The same things were measured in two ways. Each way mixes the same 9 hidden numbers, adds some noise and spreads widely along 6 directions of its own, which tell nothing about the thing.
In the rows, 128 means zero.
Some things both ways: the first way, then the second way.
132; 128; 138; 152; 137; 98; 132; 122; 129; 160; 101; 131; 148; 103; 143; 67; 137; 140; 150; 162; 126; 119; 112; 130; 126; 136; 118
120; 108; 114; 149; 129; 94; 109; 142; 134; 118; 101; 150; 122; 126; 134; 120; 124; 119; 121; 127; 116; 119; 124; 112; 118; 99; 135

148; 148; 119; 103; 83; 127; 153; 101; 113; 117; 134; 128; 116; 126; 128; 139; 121; 121; 138; 138; 127; 123; 126; 128; 114; 138; 125
116; 152; 138; 117; 136; 153; 145; 114; 135; 128; 143; 100; 154; 127; 134; 116; 122; 118; 120; 115; 114; 145; 148; 125; 141; 172; 122

141; 130; 153; 117; 115; 120; 180; 110; 145; 119; 132; 126; 143; 146; 129; 115; 116; 103; 148; 129; 118; 124; 99; 156; 118; 154; 133
132; 126; 152; 122; 121; 139; 136; 111; 129; 129; 165; 122; 142; 140; 145; 133; 133; 127; 133; 117; 133; 136; 144; 117; 131; 171; 117

116; 132; 87; 122; 120; 133; 116; 143; 111; 123; 121; 132; 112; 115; 118; 124; 122; 142; 143; 115; 146; 129; 136; 101; 109; 126; 122
119; 151; 123; 119; 125; 130; 126; 124; 113; 142; 110; 120; 119; 140; 123; 141; 138; 119; 123; 126; 113; 111; 128; 116; 125; 128; 134

117; 162; 150; 126; 128; 114; 146; 129; 124; 160; 118; 141; 133; 103; 147; 103; 146; 140; 148; 123; 136; 111; 114; 147; 160; 136; 118
120; 135; 100; 147; 158; 152; 126; 130; 136; 138; 139; 167; 153; 112; 133; 83; 97; 150; 109; 132; 114; 147; 112; 133; 114; 119; 129

112; 152; 139; 146; 124; 116; 138; 133; 116; 134; 119; 134; 132; 114; 132; 125; 112; 138; 138; 120; 137; 102; 112; 148; 99; 134; 118
118; 142; 153; 104; 119; 142; 128; 94; 115; 120; 161; 106; 135; 138; 156; 106; 135; 118; 151; 122; 113; 138; 143; 120; 130; 158; 123

123; 113; 140; 148; 128; 115; 141; 121; 174; 145; 122; 136; 119; 136; 128; 130; 106; 133; 160; 111; 128; 120; 92; 157; 105; 121; 129
122; 103; 105; 138; 129; 109; 111; 156; 120; 120; 90; 150; 120; 114; 123; 152; 120; 144; 106; 135; 138; 112; 84; 126; 108; 91; 150

124; 116; 128; 131; 115; 130; 133; 130; 127; 131; 121; 125; 96; 126; 114; 124; 121; 137; 128; 130; 141; 122; 126; 122; 105; 123; 120
127; 160; 112; 110; 136; 144; 133; 113; 138; 134; 107; 102; 141; 142; 106; 133; 145; 120; 115; 116; 140; 124; 157; 135; 134; 155; 108

130; 137; 163; 121; 126; 121; 165; 117; 117; 161; 123; 122; 119; 136; 121; 117; 113; 124; 128; 135; 132; 114; 119; 153; 119; 126; 122
111; 124; 119; 110; 134; 123; 157; 145; 112; 113; 110; 124; 125; 104; 136; 159; 107; 135; 133; 130; 104; 141; 96; 114; 121; 134; 139

81; 144; 94; 115; 120; 144; 125; 157; 138; 120; 157; 135; 107; 105; 106; 130; 151; 132; 130; 87; 134; 125; 115; 145; 134; 138; 101
137; 101; 98; 141; 140; 112; 106; 126; 143; 130; 105; 140; 131; 106; 132; 124; 117; 140; 144; 153; 151; 121; 112; 143; 117; 106; 135

127; 127; 107; 139; 128; 130; 117; 133; 121; 161; 111; 153; 129; 111; 127; 120; 101; 129; 150; 140; 134; 136; 132; 111; 100; 118; 121
124; 134; 129; 134; 124; 132; 142; 154; 121; 126; 126; 121; 122; 118; 107; 145; 121; 131; 125; 122; 136; 136; 125; 145; 136; 131; 135

94; 121; 104; 117; 121; 141; 126; 152; 155; 149; 151; 129; 119; 129; 117; 128; 143; 129; 129; 115; 120; 136; 121; 144; 148; 124; 119
135; 116; 115; 132; 137; 138; 84; 117; 132; 120; 139; 127; 151; 132; 149; 90; 133; 130; 145; 134; 179; 122; 130; 140; 114; 140; 131

134; 133; 130; 144; 113; 112; 121; 122; 123; 119; 122; 111; 133; 131; 148; 148; 114; 135; 127; 137; 120; 106; 113; 132; 108; 125; 132
150; 142; 127; 145; 134; 131; 112; 102; 146; 145; 124; 127; 119; 145; 116; 106; 145; 127; 125; 137; 126; 99; 150; 132; 127; 90; 124

135; 91; 150; 131; 138; 135; 152; 131; 174; 167; 130; 152; 135; 138; 133; 108; 112; 84; 157; 151; 103; 152; 97; 141; 119; 140; 117
105; 123; 117; 128; 110; 108; 107; 144; 120; 125; 105; 118; 138; 127; 119; 144; 130; 118; 119; 114; 140; 130; 128; 130; 141; 150; 143

122; 130; 137; 139; 115; 129; 131; 128; 149; 130; 132; 142; 129; 114; 128; 103; 143; 154; 128; 123; 127; 127; 116; 138; 147; 135; 137
138; 112; 140; 114; 106; 127; 102; 142; 122; 120; 117; 110; 116; 140; 160; 155; 139; 113; 137; 134; 162; 107; 106; 125; 112; 144; 144

132; 130; 121; 139; 134; 100; 139; 121; 94; 150; 113; 123; 111; 123; 128; 133; 95; 134; 139; 125; 145; 116; 127; 119; 94; 120; 118
146; 114; 131; 127; 116; 129; 106; 134; 123; 106; 147; 141; 115; 143; 158; 113; 131; 123; 176; 150; 167; 126; 120; 143; 113; 118; 131

147; 152; 107; 127; 125; 96; 137; 110; 75; 143; 113; 137; 138; 87; 140; 93; 126; 122; 148; 148; 134; 127; 129; 103; 123; 144; 106
124; 134; 124; 140; 137; 113; 153; 120; 140; 119; 121; 148; 132; 120; 129; 114; 103; 137; 140; 139; 76; 141; 132; 115; 133; 89; 130

121; 139; 134; 114; 86; 149; 142; 127; 143; 119; 122; 134; 103; 126; 122; 131; 131; 131; 135; 139; 135; 114; 127; 135; 107; 132; 125
130; 144; 121; 132; 140; 141; 138; 145; 147; 137; 125; 101; 122; 125; 124; 127; 133; 96; 121; 122; 152; 125; 149; 141; 141; 165; 117

114; 139; 116; 136; 118; 120; 119; 152; 118; 133; 126; 134; 115; 127; 144; 148; 110; 139; 168; 119; 133; 115; 101; 130; 76; 136; 119
130; 114; 133; 135; 110; 117; 93; 146; 118; 110; 137; 148; 121; 135; 155; 103; 123; 120; 144; 129; 143; 136; 122; 145; 105; 116; 131

106; 117; 140; 126; 139; 129; 139; 154; 149; 150; 137; 124; 124; 138; 134; 120; 136; 123; 139; 120; 120; 127; 105; 146; 138; 137; 121
129; 116; 134; 117; 113; 113; 111; 135; 113; 105; 125; 141; 117; 142; 170; 132; 128; 112; 161; 142; 130; 121; 106; 108; 107; 124; 139

135; 139; 112; 113; 119; 128; 136; 115; 141; 174; 139; 149; 140; 108; 125; 97; 142; 130; 153; 131; 118; 151; 120; 137; 166; 128; 124
110; 118; 96; 137; 144; 135; 87; 118; 129; 136; 112; 136; 165; 104; 125; 100; 117; 153; 98; 124; 137; 131; 107; 140; 111; 125; 142

119; 135; 102; 106; 99; 120; 130; 124; 133; 134; 164; 120; 98; 116; 142; 161; 154; 130; 123; 109; 116; 130; 117; 137; 169; 126; 113
148; 111; 127; 138; 128; 132; 133; 146; 152; 106; 129; 141; 107; 129; 151; 122; 116; 113; 150; 160; 159; 120; 107; 131; 130; 109; 135

111; 150; 105; 123; 118; 157; 116; 162; 111; 106; 148; 142; 142; 120; 118; 128; 125; 129; 141; 110; 125; 131; 115; 124; 97; 152; 123
126; 119; 148; 103; 97; 111; 106; 113; 103; 124; 116; 106; 131; 124; 158; 158; 126; 138; 148; 130; 95; 128; 115; 121; 105; 127; 154

137; 131; 124; 129; 127; 124; 123; 123; 115; 148; 141; 125; 124; 117; 127; 126; 126; 132; 130; 123; 120; 133; 112; 129; 132; 126; 118
124; 151; 107; 115; 147; 138; 147; 102; 138; 129; 94; 128; 158; 114; 100; 140; 113; 168; 100; 122; 82; 141; 130; 128; 116; 101; 123

148; 113; 113; 125; 118; 96; 155; 93; 109; 137; 119; 112; 97; 130; 118; 135; 99; 125; 130; 127; 141; 124; 130; 118; 107; 114; 119
143; 146; 137; 105; 133; 137; 160; 105; 136; 97; 130; 121; 119; 150; 144; 129; 132; 116; 163; 144; 121; 126; 137; 107; 129; 115; 114

119; 125; 167; 162; 135; 108; 169; 120; 169; 153; 112; 153; 171; 128; 129; 79; 107; 121; 148; 147; 119; 118; 100; 173; 110; 145; 134
130; 94; 155; 129; 105; 105; 87; 113; 111; 115; 157; 109; 122; 133; 153; 122; 154; 109; 153; 120; 167; 113; 134; 125; 126; 149; 135

136; 130; 77; 117; 107; 132; 121; 119; 125; 128; 131; 132; 146; 119; 117; 110; 123; 132; 139; 137; 123; 145; 140; 109; 130; 127; 134
130; 127; 115; 147; 145; 135; 119; 129; 131; 149; 122; 124; 152; 114; 99; 138; 127; 153; 95; 115; 135; 116; 128; 130; 125; 124; 143

96; 147; 95; 154; 117; 106; 113; 139; 123; 134; 129; 147; 113; 85; 129; 117; 138; 165; 140; 109; 146; 115; 120; 131; 119; 128; 110
105; 142; 107; 128; 144; 144; 132; 127; 127; 118; 117; 134; 161; 110; 103; 107; 111; 152; 93; 110; 115; 149; 126; 131; 130; 123; 127

Other things, the second way, with their names:
Z855: 158; 111; 149; 123; 123; 129; 136; 142; 129; 111; 137; 131; 116; 137; 134; 155; 139; 128; 129; 122; 149; 121; 131; 127; 101; 126; 112
Z39: 150; 124; 112; 154; 137; 134; 117; 139; 151; 150; 120; 130; 130; 123; 100; 135; 131; 142; 112; 129; 164; 118; 140; 157; 128; 117; 125
Z637: 156; 130; 112; 151; 143; 141; 103; 128; 137; 138; 143; 135; 114; 133; 111; 91; 145; 129; 145; 137; 188; 113; 147; 172; 123; 105; 115
Z202: 151; 112; 136; 131; 121; 114; 108; 137; 131; 119; 134; 137; 104; 141; 162; 117; 131; 108; 163; 145; 143; 119; 129; 133; 105; 116; 125
Z620: 135; 115; 115; 124; 138; 134; 76; 100; 126; 129; 133; 122; 141; 126; 148; 92; 139; 134; 139; 136; 168; 117; 124; 146; 102; 131; 127
Z359: 122; 144; 128; 130; 140; 135; 160; 123; 132; 130; 141; 130; 120; 131; 109; 122; 135; 117; 116; 118; 122; 129; 144; 120; 140; 138; 109
Z343: 117; 121; 138; 117; 125; 110; 166; 114; 129; 112; 136; 120; 118; 117; 150; 143; 113; 116; 163; 146; 95; 138; 115; 98; 147; 128; 137
Z414: 159; 112; 132; 147; 141; 126; 137; 129; 149; 116; 150; 139; 132; 120; 114; 112; 124; 144; 140; 126; 150; 142; 154; 156; 118; 108; 103
Z889: 109; 141; 142; 109; 116; 120; 120; 107; 112; 121; 126; 104; 125; 136; 152; 120; 134; 106; 139; 127; 97; 121; 135; 106; 127; 139; 136
Z288: 122; 130; 155; 130; 100; 108; 147; 135; 118; 141; 124; 127; 99; 141; 120; 170; 140; 110; 111; 116; 93; 117; 127; 105; 142; 128; 133
Z923: 125; 97; 97; 157; 152; 124; 134; 160; 137; 123; 118; 155; 142; 93; 111; 137; 101; 157; 118; 135; 152; 131; 93; 130; 127; 105; 152
Z221: 115; 131; 103; 141; 136; 134; 128; 138; 135; 149; 116; 120; 143; 117; 103; 146; 124; 135; 108; 124; 145; 122; 120; 131; 152; 151; 146
Z938: 132; 131; 141; 126; 121; 143; 130; 135; 124; 127; 148; 142; 120; 157; 149; 132; 139; 113; 129; 123; 145; 122; 125; 114; 121; 156; 120
Z280: 129; 120; 134; 118; 115; 115; 121; 117; 122; 136; 110; 119; 102; 116; 142; 145; 129; 131; 132; 144; 105; 117; 104; 133; 113; 106; 139
Z667: 109; 160; 138; 93; 123; 148; 122; 83; 121; 124; 125; 118; 153; 138; 148; 104; 123; 136; 112; 116; 72; 150; 135; 115; 114; 138; 117
Z945: 171; 118; 134; 135; 125; 156; 97; 122; 134; 147; 163; 137; 121; 147; 153; 127; 145; 136; 153; 146; 194; 116; 129; 160; 106; 150; 121
Z696: 105; 144; 126; 110; 135; 143; 97; 87; 109; 127; 131; 96; 178; 123; 128; 107; 133; 146; 119; 105; 117; 133; 145; 120; 124; 154; 138
Z403: 113; 147; 107; 133; 141; 119; 120; 112; 134; 149; 96; 124; 148; 123; 112; 128; 125; 138; 108; 123; 94; 116; 136; 115; 129; 119; 138
Z395: 120; 123; 118; 143; 143; 113; 147; 137; 133; 137; 108; 141; 128; 96; 101; 137; 110; 152; 95; 122; 87; 138; 117; 132; 120; 93; 129
Z340: 136; 116; 122; 135; 136; 131; 125; 136; 131; 111; 133; 149; 120; 116; 148; 106; 109; 136; 141; 145; 124; 133; 107; 131; 109; 96; 135
Z312: 101; 120; 120; 114; 127; 125; 128; 154; 101; 109; 115; 120; 133; 118; 161; 147; 114; 112; 134; 126; 125; 122; 92; 96; 118; 154; 158
Z363: 160; 103; 120; 141; 140; 115; 131; 137; 154; 123; 119; 129; 103; 116; 143; 129; 126; 119; 159; 159; 158; 116; 122; 144; 115; 102; 120
Z668: 141; 131; 116; 127; 127; 142; 80; 110; 131; 152; 125; 105; 134; 133; 141; 117; 142; 128; 141; 141; 174; 109; 131; 157; 121; 146; 137
Z991: 141; 156; 129; 116; 133; 115; 141; 102; 145; 104; 98; 126; 129; 139; 101; 109; 134; 134; 128; 121; 88; 136; 172; 133; 119; 67; 98
Z825: 96; 148; 127; 105; 133; 138; 119; 97; 115; 124; 125; 121; 175; 131; 142; 111; 118; 137; 105; 103; 83; 147; 136; 100; 119; 161; 128
Z27: 118; 137; 127; 113; 133; 131; 137; 93; 127; 142; 116; 102; 153; 119; 132; 152; 123; 145; 124; 130; 92; 121; 121; 100; 133; 139; 147
Z465: 134; 165; 148; 102; 117; 145; 155; 111; 128; 105; 140; 110; 126; 159; 123; 131; 138; 116; 156; 124; 121; 142; 164; 128; 138; 135; 108
Z550: 115; 113; 101; 141; 139; 112; 122; 161; 133; 111; 96; 146; 145; 112; 130; 134; 104; 135; 113; 127; 128; 133; 107; 117; 118; 117; 146
Z719: 116; 128; 129; 117; 122; 112; 117; 121; 120; 150; 111; 106; 138; 122; 145; 159; 128; 121; 122; 122; 99; 121; 126; 112; 120; 163; 139
Z194: 114; 110; 138; 125; 103; 104; 107; 137; 104; 107; 128; 121; 111; 135; 152; 136; 132; 109; 161; 135; 137; 115; 111; 112; 132; 126; 157
Z988: 128; 123; 111; 142; 130; 118; 109; 134; 128; 135; 124; 134; 132; 132; 122; 122; 131; 126; 135; 127; 146; 122; 137; 135; 128; 131; 132
Z906: 154; 96; 152; 146; 115; 107; 132; 150; 135; 114; 148; 148; 102; 146; 144; 149; 141; 112; 146; 132; 155; 110; 128; 115; 122; 118; 124
Z236: 122; 123; 137; 122; 119; 113; 138; 129; 115; 117; 137; 133; 114; 123; 152; 129; 117; 120; 158; 139; 102; 132; 117; 119; 124; 119; 137
Z812: 150; 118; 112; 140; 143; 126; 100; 103; 151; 140; 128; 137; 136; 122; 134; 96; 128; 143; 142; 151; 147; 126; 136; 154; 116; 105; 121
Z159: 122; 130; 93; 144; 140; 136; 86; 137; 129; 158; 110; 145; 139; 120; 126; 111; 121; 138; 109; 132; 144; 120; 112; 149; 114; 129; 142
Z582: 144; 120; 120; 147; 129; 118; 139; 151; 150; 141; 110; 155; 126; 128; 106; 155; 120; 142; 101; 123; 124; 137; 129; 140; 120; 116; 117
Z31: 133; 146; 147; 110; 125; 124; 126; 94; 130; 111; 143; 114; 122; 162; 172; 98; 143; 89; 166; 133; 104; 121; 159; 95; 118; 135; 112
Z634: 134; 109; 119; 152; 132; 113; 109; 160; 112; 123; 129; 163; 118; 119; 134; 124; 115; 142; 131; 130; 130; 120; 107; 132; 99; 92; 148
Z965: 139; 125; 152; 116; 108; 123; 143; 139; 125; 115; 140; 123; 116; 145; 148; 158; 132; 111; 148; 127; 132; 133; 134; 120; 127; 153; 122
Z490: 155; 95; 139; 139; 126; 121; 126; 149; 143; 107; 145; 135; 108; 128; 161; 130; 125; 111; 162; 147; 171; 124; 119; 132; 116; 130; 126
Z454: 118; 147; 151; 103; 105; 118; 122; 98; 126; 121; 128; 104; 123; 157; 155; 126; 141; 97; 149; 128; 100; 126; 153; 105; 139; 149; 123
Z15: 128; 115; 114; 150; 131; 113; 102; 142; 135; 138; 112; 122; 132; 120; 127; 128; 126; 125; 125; 131; 146; 108; 122; 127; 129; 119; 151
Z982: 136; 126; 117; 136; 131; 125; 92; 85; 135; 157; 130; 140; 148; 140; 130; 117; 138; 154; 130; 138; 127; 115; 131; 127; 123; 117; 136
Z703: 136; 117; 90; 150; 162; 125; 122; 132; 159; 128; 103; 151; 151; 104; 124; 105; 102; 149; 120; 146; 128; 132; 115; 132; 117; 94; 134
Z589: 142; 131; 128; 139; 133; 112; 147; 137; 145; 107; 126; 132; 100; 133; 119; 107; 131; 104; 157; 137; 130; 130; 154; 141; 132; 94; 108
Z675: 133; 124; 103; 155; 140; 143; 93; 119; 140; 158; 136; 139; 161; 120; 114; 110; 117; 159; 124; 136; 161; 127; 124; 151; 136; 131; 148
Z191: 124; 126; 164; 107; 98; 109; 114; 98; 107; 113; 143; 107; 104; 158; 160; 132; 158; 98; 154; 125; 116; 102; 137; 95; 122; 133; 129
Z638: 152; 112; 128; 136; 119; 113; 118; 150; 151; 129; 112; 140; 92; 142; 138; 139; 140; 103; 124; 140; 154; 111; 127; 138; 116; 120; 111
Z235: 119; 134; 160; 104; 102; 109; 158; 132; 110; 113; 136; 127; 83; 153; 165; 150; 138; 80; 142; 128; 91; 123; 124; 91; 122; 148; 113
Z535: 134; 115; 129; 142; 114; 112; 86; 133; 129; 121; 134; 140; 118; 153; 150; 102; 142; 105; 150; 135; 161; 110; 135; 128; 122; 122; 133
Z466: 135; 147; 133; 143; 132; 118; 140; 100; 146; 138; 128; 125; 129; 140; 95; 116; 139; 130; 121; 120; 102; 119; 164; 119; 146; 91; 118
Z357: 134; 108; 107; 143; 136; 120; 122; 169; 132; 107; 104; 161; 122; 117; 128; 131; 107; 137; 124; 136; 147; 129; 102; 138; 107; 94; 136
Z217: 156; 126; 118; 149; 142; 126; 138; 122; 159; 130; 136; 146; 122; 132; 102; 113; 132; 132; 137; 139; 158; 130; 155; 152; 135; 106; 103
Z951: 126; 135; 135; 123; 127; 112; 123; 102; 123; 120; 118; 138; 135; 141; 129; 121; 132; 138; 128; 122; 82; 124; 139; 104; 112; 93; 125
Z18: 112; 125; 118; 141; 128; 133; 105; 123; 128; 150; 141; 122; 158; 120; 117; 124; 130; 133; 108; 109; 154; 135; 139; 139; 142; 176; 132
Z527: 142; 146; 124; 138; 151; 133; 154; 110; 149; 137; 138; 141; 130; 119; 107; 97; 121; 137; 124; 123; 100; 148; 164; 146; 120; 107; 92
Z172: 160; 125; 123; 141; 141; 127; 124; 116; 155; 121; 129; 137; 120; 135; 144; 109; 127; 125; 156; 153; 139; 115; 136; 134; 118; 94; 122

Some of these things the first way, each followed by its name:
141; 139; 113; 109; 103; 126; 145; 117; 111; 134; 127; 126; 126; 132; 126; 130; 111; 120; 147; 141; 127; 127; 126; 124; 102; 134; 126 -> Z889
141; 136; 112; 143; 135; 99; 130; 123; 103; 149; 113; 139; 156; 102; 138; 72; 131; 143; 149; 149; 129; 135; 125; 109; 134; 143; 127 -> Z951
121; 112; 86; 132; 125; 117; 112; 140; 133; 133; 123; 122; 119; 126; 134; 134; 115; 124; 159; 128; 126; 130; 113; 113; 96; 125; 115 -> Z535
144; 113; 131; 136; 132; 121; 136; 118; 146; 144; 119; 147; 134; 114; 136; 104; 118; 107; 160; 140; 117; 139; 101; 124; 116; 139; 114 -> Z454
147; 109; 122; 109; 133; 122; 133; 113; 119; 171; 143; 101; 130; 137; 133; 132; 126; 99; 113; 152; 100; 142; 128; 125; 161; 112; 117 -> Z221
122; 141; 106; 106; 117; 144; 124; 129; 123; 158; 139; 130; 121; 110; 112; 111; 142; 132; 131; 129; 126; 137; 134; 128; 150; 119; 116 -> Z363
138; 131; 143; 152; 127; 104; 136; 126; 134; 116; 119; 127; 146; 126; 155; 121; 118; 125; 153; 131; 117; 111; 90; 138; 104; 148; 127 -> Z288
146; 105; 139; 147; 139; 105; 148; 115; 115; 164; 106; 153; 121; 112; 132; 98; 101; 120; 140; 150; 135; 140; 131; 107; 116; 130; 121 -> Z465
131; 109; 107; 123; 129; 118; 135; 124; 159; 139; 124; 132; 118; 134; 131; 123; 120; 124; 167; 111; 128; 140; 108; 125; 130; 127; 128 -> Z938
130; 137; 129; 114; 113; 123; 170; 118; 116; 166; 114; 164; 125; 119; 123; 101; 111; 129; 147; 140; 147; 141; 149; 120; 133; 133; 133 -> Z637
161; 94; 97; 111; 113; 124; 134; 99; 151; 155; 118; 117; 111; 150; 120; 142; 86; 96; 173; 148; 115; 146; 110; 120; 79; 109; 119 -> Z550
123; 141; 142; 107; 109; 143; 154; 136; 135; 127; 130; 131; 112; 142; 129; 144; 119; 118; 153; 113; 132; 118; 109; 143; 109; 139; 126 -> Z159
129; 139; 119; 152; 127; 110; 130; 122; 112; 144; 105; 143; 139; 108; 122; 100; 99; 138; 153; 140; 140; 117; 120; 127; 78; 131; 120 -> Z414
86; 150; 116; 125; 135; 122; 131; 152; 116; 137; 160; 117; 127; 99; 129; 125; 162; 120; 106; 108; 118; 113; 115; 155; 164; 140; 93 -> Z343
117; 136; 115; 161; 128; 91; 131; 129; 126; 114; 111; 128; 146; 102; 136; 82; 138; 158; 138; 129; 138; 110; 116; 128; 121; 146; 127 -> Z906
120; 122; 149; 139; 124; 132; 122; 138; 171; 142; 126; 136; 115; 122; 140; 121; 140; 140; 158; 118; 122; 121; 88; 148; 129; 131; 123 -> Z638
142; 149; 123; 116; 108; 113; 149; 107; 110; 152; 121; 132; 122; 125; 132; 133; 107; 132; 154; 130; 137; 121; 124; 132; 113; 123; 127 -> Z340
108; 136; 50; 111; 119; 160; 78; 153; 108; 131; 148; 127; 107; 109; 104; 153; 128; 140; 131; 98; 134; 143; 141; 98; 120; 106; 112 -> Z668
109; 140; 99; 111; 123; 142; 109; 157; 110; 136; 147; 119; 138; 107; 129; 99; 168; 134; 115; 138; 117; 136; 135; 114; 166; 140; 116 -> Z403
111; 145; 110; 138; 121; 101; 138; 127; 110; 138; 114; 127; 116; 105; 127; 108; 129; 152; 138; 122; 150; 107; 130; 129; 119; 128; 116 -> Z359
137; 114; 139; 140; 151; 120; 116; 130; 147; 180; 121; 119; 147; 127; 138; 101; 124; 120; 150; 148; 105; 133; 99; 141; 132; 118; 117 -> Z825
102; 146; 105; 118; 119; 132; 124; 144; 119; 145; 146; 114; 114; 127; 113; 137; 132; 149; 129; 104; 135; 120; 124; 145; 128; 119; 121 -> Z620
97; 151; 137; 165; 129; 91; 138; 125; 116; 126; 116; 116; 126; 99; 128; 112; 131; 157; 111; 117; 146; 84; 118; 157; 117; 127; 112 -> Z923
136; 142; 66; 100; 116; 116; 139; 122; 93; 89; 150; 115; 126; 120; 117; 140; 122; 111; 145; 91; 131; 136; 120; 108; 117; 149; 114 -> Z982
120; 120; 122; 145; 142; 108; 127; 130; 128; 149; 124; 129; 120; 112; 132; 124; 116; 121; 140; 124; 127; 121; 109; 132; 114; 126; 106 -> Z217
102; 132; 143; 139; 128; 121; 131; 156; 121; 166; 127; 139; 123; 111; 146; 110; 140; 133; 129; 151; 126; 120; 121; 135; 130; 136; 112 -> Z589
153; 110; 123; 135; 142; 101; 136; 111; 129; 181; 120; 125; 160; 132; 138; 91; 113; 120; 146; 160; 109; 146; 121; 125; 143; 123; 135 -> Z191
120; 109; 143; 163; 135; 125; 117; 144; 157; 163; 119; 164; 134; 108; 143; 100; 120; 133; 154; 149; 117; 137; 102; 132; 110; 134; 119 -> Z991
